The rows come from 4 hidden closed curves, with some noise, and rows from the same curve form a group. Each curve winds through 8 dimensions. The rows are also pushed far along 6 directions, which tell nothing about the answers.
In the rows, zero is written as 128.
Some rows, each with its group after it:
[155 128 192 105 155 164 128 203 120 100  94 124 134 104 108 118 170 160
 109 102 143] => B
[160 149  97 141  83 129 131  68  57 159 156 107  97 155 101 138 107  65
 124 150  89] => Y
[133 153  82 133 177  94 148 106 113 194 115 104 162 154 138 185 123 174
 168 124 104] => F
[138 147 122 117 183 175 137 220 132 129 100 139 143 120 102 123 184 180
 152 103 115] => B
[ 59  88 174 144 171 105 145 129 192 132 123 124 136 137 158 114  96 202
 146 108 181] => F
[126 180 126 146 145  87 159  90 133 150 125 120 166 113 137 136  89 126
 156 131 189] => C
[ 76 103 182 127 106 131  93 141 129  95 157 163 121 102 154  69 125  99
  68 160 122] => Y
[128 107  61 138 144 142 134 211 143 159  99 102 168  90 115 154 165 166
 188 116 129] => F
[114 105  95 148 134 185 102 144  99 151 132 121 102 141 102 137 135 117
 149 113  89] => F
[125 117 122 122 109 108  76  89 134 142 134 132 110 148 105 131 146 147
 148 163  78] => F
[135 114  56 132 105 138 106 167 142 144 124 129 167 107 104 137 164 148
 185 117 114] => B
[169 183  84  92  76 105 158 146 132 121 115 157 163 112 109 126 140  90
 144 161 174] => B
[143 114 124 107 133 148 145 222 114 143  96 127 150 109 103 147 185 174
 136  90  91] => C
[ 98  91 194 142 119 103 114 125 109 143 150 112 114 131 111 122 129 140
 110 155  90] => C
[153 142  79 127 159 196 140 180 133 104 100 122 144 104 144 121 127 124
 143  77 189] => Y
[157 131  55 131  63 163  97 118  68 133 166 148 110 142 101 118 144  63
 120 137  83] => Y
[104 111  85 144 157  98 115 105 117 187 137 103 148 147 143 156 130 171
 165 132 106] => Y
[112 141  83 165  95 140 119 113 149 142 127 135 134  94  91 136 125  74
 188 116 142] => B
[170 156 122 103 155 124 190 102  71 158 147 115 120 224 140 171 122 138
  96 138  82] => F
[193 154  89  77  97 106 178 112  90 141 127 124 123 187 138 151 137 127
 105 138 121] => F
[177 164  63 134 151 114 173  73  96 168 130  85 127 164 148 175 112 116
 150 105 140] => Y
[123 116 145 146 147 127 159 100 114 103 158 120 100 160 165 144  55  94
  64 151 144] => C
[101  83 110 160 195 150 135 118 121 158 125  86 100 145 173 155 107 164
 125  78 107] => B
[ 88  85 203 107 149 108 125 152 159  94 117 142  98 122 164  97 115 169
  70 142 159] => B
[146 157 107 111 114  77 155 115 120 168 124 108 168 123 131 129 153 146
 162 140 150] => Y
[126 160 139 128 131 134 132 165 152  92 125 159 165  80 133 105 123  96
 119 143 194] => F
[129 171  90 149 202 143 189 131 126 139 117 111 147 130 173 143  76 131
 132 104 195] => C
[116 152 107 128 180 143 165 121 153 125 114 129 138 141 171 126  99 143
 132 104 172] => F
[116 119 100 130 159  79 159 115 150 184 107  97 143 152 136 166 129 205
 175 124  98] => Y
[ 96 107 186 138 119  70  59  55 136 126 138 134 119 116 140 134  85 128
 100 167 118] => F
[147 161  95 129 136  88 184 142 129 164 104 103 167 109 128 163 121 143
 162 131 152] => Y
[140 122  94 128 120 206  99 196 112 116 112 139 106 109  82 125 162  94
 141 124 100] => B
[ 62  85 152 139  98 144  32 145 200  84 123 162 131  54 119  63 139 119
 147 156 140] => F
[ 77  68 208 156 133 109  68  88 174 108 141 119 124 119 132 127  99 151
 127 135 139] => C
[111 134 159  98 152  80 160 136 161 117 113 150 163 126 181 107 110 192
 102 114 184] => Y
[103 129  81 137 162 158 105 185 166 150  81 119 171  62 135 130 165 153
 191  94 142] => B
[106 119  94 161 131 155 130 119 161 134 127 108 126 108 129 130 125  99
 173 118 110] => C
[130 108 199 102  88 137 122 188 145  84 115 150 139  94 100 106 151 120
 105 134 149] => B
[110 107 160 131  92 133  74 131 120 138 135 131 118 110  86  82 176 149
 155 126  89] => C
[ 84  99  60 174 141 189  77 149 153 137 124 120 129  79 130  92 138 125
 191  89 147] => C
[141 157 206 103 127  65 162  81 107 134 151 135 120 174 132 117 140 159
  89 144  96] => B
[ 88  80 135 145 130 110 107 115 194 121 122 119 144 110 140 142 112 152
 159 124 147] => C
[ 88  96  74 162  93  96  57  69 153 170 146 130 142 130  96 150 114 148
 204 154  85] => Y
[152 174  81 117  88  86 183 107 124 139 147 129 156 134 137 113 109  94
 144 162 198] => C
[128 153  61 148  87 142  87  97 143 144 140 149 137 120  83 123 155  96
 196 128  80] => Y
[131 118 169  94 119 105 139 145 138  96 122 150 135 123 160 115 127 139
  77 123 170] => C
[ 74  95 144 167 157 145  61 111 138 137 116 119  96  85 134 129 121 116
 133 117 108] => B
[162 127 167  74 156 108 150 144 101 120 110 129 121 171 157 150 131 175
  64 133 120] => F
[ 60  68  83 158 180 134 129 155 178 141 116 106 130 112 182 135  82 170
 146 127 163] => F
[150 113 125 127  83 111  97  96 108 143 151 132 114 162  81 143 155 128
 150 133 102] => F
[ 97  62 177 121 155 138 101 163 121 137 116 118 107 134 140 132 161 185
 101  95  78] => C
[123 149  73 145 180 142 191 149 125 158 107 107 123 135 152 150 102 140
 145 105 163] => B
[114 130 186 110 143 130  97 177 172  98 104 155 166  93 109 110 153 166
 140 134 155] => B
[109 126 152 144 141 155 173 124 115 113 147 130  99 153 150 118  87 103
  85 117 113] => Y
[115 131 156 123  90 116 169 101 103 117 169 145 102 162 148 101 105  85
  68 149  92] => B
[158 155  53 121 121 167 118 170 124 133  89 127 149  90 110 139 139 108
 168 109 164] => F
[132 145 121 106 106 157 127 155 126  80 134 172 122 107 155  73 131  94
  77 115 154] => Y
[164 126 113 100 150 168 157 216 101 151  99  96 135 122 116 124 215 169
 145  99  97] => Y
[184 149  95 116 112 167 134 142  71 136 136 114 111 140 109 127 186  93
 124 102  86] => Y
[117 129  83 133 151 142 121 183 154 150  94 123 155  86 120 132 172 165
 177 105  97] => C
[158 142 126 112  67 145 126 150  84  98 145 146 128  96 126  87 139  55
  82 138 153] => Y
[123 132 173 135  71  98 112 127 122 125 147 132 150  92  87 108 141  98
 138 163 136] => C
[161 144 133 129 103 137 147 127  99 121 140 132 125 142  94 148 122  93
 118 130 128] => B
[ 87  63 136 151 118 152  62 131 158 106 135 130 127 101 138 121 120 126
 127 118 117] => B
[106 126 126 142 144 134 117 171 168 125 103 134 174  72 121 110 130 170
 176  92 185] => C
[105 137  78 157  92 198  96 133 134 100 143 155 126  91 117  92 108  32
 142 135 154] => F
[106  90 154 136 161  82 145 125 147 165 116  97 169 136 144 172 116 206
 154 101 141] => F
[146 146 200  88  99  43 140  74  92 145 143 132 121 163 133 136 139 132
  76 174 100] => C

New rows. What belongs after each?
[141 140  80 139 110 156 116 142 105 142 130 121 151 108 111 118 134 105
 159 113 146] => Y
[117 138  65 144 178 108 178 154 150 156 104 107 154 108 162 169 106 148
 148 121 151] => Y
[158 143 175 102 133 149 135 120 110 107 136 132 105 170 119 108 154 131
 100 125 118] => C
[178 176 180  94  77  90 143  67  90 130 150 143 135 167 100 128 150 102
 105 145  90] => F
[ 95 146 179 149 120  97 133  67 169 110 142 131 136 113 140 108  83  89
 131 160 160] => Y
[102 102 101 156 206 153 159 161 137 118 129 123 107 140 178 145  80 150
  96 103 170] => B
[121 153 173 136 105 156 135 106 136  82 148 142 106 114 134  86 107  42
  90 155 140] => Y
[173 165 112  97  88  95 130  86  83 132 142 149 123 158 123 121 135 115
 102 137 112] => Y
[142 164  58 139 152 102 123 117 164 178  90 104 181 107 104 169 136 174
 232 136 139] => F
[138 129 132 119 127 162  81 150 138 129  98 143 145 116  79 147 168 148
 171  95  98] => C
[129 113  69 147 148 168 146 148  93 150 131  97 113 139 147 139 111 125
 128 111 102] => B
[153 149  83 137 174 153 161  91 127 126 133 116 112 187 149 156  82 129
 132 119 139] => C
[ 98 117 172 144 106 164 102 162 158 101 126 140 155  80 100  85 136 115
 155 117 151] => Y
[ 94  99 193 142 147 118 132  92  90 116 162 137  55 164 156 129  90  99
  31 142  84] => B
[ 90 138 152 142 126  50 132 104 171 161 119 134 184 101 116 144 113 178
 176 133 136] => Y
[138 156 155 123  64  97 109 101 145 111 146 154 135 109  84 113 158  77
 138 172  95] => Y
[125 128  49 150 115 189 102  91 126 107 139 124 100 122 163 106  80  50
 122 133 137] => B
[168 121 109 116 201 129 174 150  69 166 126  96 125 196 153 194 135 191
  98  90 100] => Y
[136 149  61 144 122 171 132 160 120 130 114 133 107  99 107 120 136  83
 152 118 144] => B
[173 128 130 104 109 118 177  99 105 138 142 108 103 201 117 148 135 142
 125 129 103] => F
[140 123 137 112 132 147 127 172 130 132 116 120 137 120 110 101 192 171
 157  95 125] => C
[113 144 166 117 122 113 138  79 149  98 127 149 110 131 164 109  94 100
  83 130 133] => C
[150  98 156  94 134 163 131 226 123 113 112 137 133 137  95 121 208 188
 127  94 120] => F
[ 85 116 190 149  95 136 104 120 156 102 140 142 142  91 108  88 109 102
 138 134 144] => Y
[ 95  94 140 151  79  69  77  63 133 153 139 112 140 102 125 142  89 120
 146 160 123] => B
[ 72  68 116 169 157 138 124 126 179 137 124  99 130 116 155 134  99 167
 167  90 148] => C
[131 140 125 119 189 190 135 237 136 122  96 140 143 111 106 117 190 182
 149  98 117] => B
[141 115 106 150 197 175 152 124  99 136 143 101  92 194 140 158 104 157
 117  96  99] => B
[172 140  80 100 117 110 145 159 108 175 101 114 167 136 101 163 196 181
 180  93 100] => F
[167 145 137 113  68 102 113 110 141 136 118 119 162 116  66 132 164 134
 194 136 136] => Y
[133 123  91 143 124 144 102 145 134 127 109 114 141  85 119 137 112 106
 154 144 162] => Y
[176 161 143  89  93  94 150 104 122 137 129 128 170 167 103 149 151 143
 148 142 110] => B
[133 123 150 154 118 123  86  51 109 147 154 108 110 165  88 150 111 117
 156 142 101] => C
[107  92 144 134 180 150 121 169 158  99 120 133 127 132 155 125 104 181
 109 113 155] => C
[151 167  79 126 110 186 151 180 125 119 116 136 168  96 113 106 150  88
 159 109 136] => B
[109 123  88 130 147 156 113 211 164 134  89 136 149  72 109 109 170 166
 185 101 165] => F
[119  91 146 134 179 163 148 158  97 106 146 129  70 172 160 135 105 141
  51 116 110] => B
[151 142  82 128  97 125 125 142 102 138 128 121 156  96 126 127 135  99
 140 125 164] => Y
[137 107 143 152 159 210 145 124  71 104 165 112  58 182 142 127  94  72
  63 120 103] => C
[127 115 100 141 121 180  79 171  94 132 135 143 112 124  84 139 159 111
 127 135  45] => Y
[105 105 153 134  74  93  97 110 148 112 148 152 144 107 117 117 114 120
 125 144 134] => Y
[132 144 152 121 152 158 160 157 104 104 134 139 103 145 141 116 111 108
  71 145 103] => C
[105 149 112 122 177  98 162 170 162 130 101 143 175  89 178 130 116 169
 123 110 178] => Y
[154 161 159 111 151 151 193 175 132  91 117 125 140 123 145 115 118 111
  92 134 156] => F
[143 138  92 148 179 141 130 165 117 166 114 107 175 126 103 168 156 184
 184  90 105] => B
[135 135 125 100 119 103 159 167 145 138 106 132 144 118 122 125 164 170
 139 128 112] => Y
[140 156  91 135  88  77 134  67 108 154 129 118 137 106 140 149  96  75
 131 146 154] => B
[ 92 121 173 142 141  60 119 100 166 134 131 144 170 121 134 152  84 178
 138 135 154] => Y
[146 144  65 132 102 150  93 122 113 117 122 140 134  90 135 111 114  84
 134 122 168] => Y
[124 150  95 149 168  81 125  63 115 189 135 101 160 154 141 176 105 165
 171 135 134] => Y
[110 144 111 145 123 124 121  72 159  91 150 158 119 136 157 121  57  78
 106 151 163] => Y
[170 154  48 129 169 175 159 132 111 133 112 109 135 151 154 148 112 129
 146  77 172] => Y
[158 145 162  99 113  69 171  79 133 113 141 133 130 177 145 157 101 123
  91 165 140] => C
[163 143  63 105 146 161 187 158 109 131 106 115 128 147 169 154 120 104
 108 106 152] => B
[144 118 133 113 143 136 179 166 133  96 123 121 151 138 163 132  86 147
  98 122 192] => B
[108 110 147 109  78 132 102 173 147  99 136 171 146 101 110  81 154 130
 120 146 123] => Y
[153 153 153 102  78 127 160 133  90 107 139 147 119 117 133  96 142  70
  74 123 139] => C
[161 148 160  87 113  60 170  65 130 123 140 123 147 185 159 153  90 139
  94 173 138] => F
[153 138 102 106 129  77 105 113 113 183 109 122 161 148 101 163 169 214
 178 115  92] => Y
[198 186 145  86 112 126 176 162 117 107 101 126 148 108 115 122 173 110
 120 116 161] => Y
[109  80 180 145 153 170  70 142 130 120 112 100  92 109 112 121 156 146
 127 104  71] => Y
[ 99  90 171 114 101 133  93 160 139  81 131 159 101  94 147  78 134 118
  67 140 111] => Y
[145 165 108 115 146  65 205 106 120 159 125 113 142 159 159 158 105 154
 117 145 122] => C
[160 169 157  99 117 109 227 121 125 113 135 122 127 156 149 120 125 102
  93 139 136] => C
[123 118 184 125 129 108 164  91 132 103 147 112 116 155 162 124  69 105
  80 163 173] => Y
[183 162 127 104  96 133 138 142 106 103 140 148 133 144  91 120 145 117
 118 147 125] => C
[ 79 122 103 181 152 181 112  95 167 109 143 122 104 112 152 115  78  64
 143 127 136] => Y
[118 142  92 134 192 141 165 149 179 109 108 141 151 132 175 148  83 153
 131 112 185] => Y
[130 148 119 114 116 116 151  87 129 121 140 138 109 155 160 100 108 111
 106 141 145] => C
[131 148 184 120 128  68 204  74 121 126 168 123 114 184 156 124  96 128
  81 158 132] => F
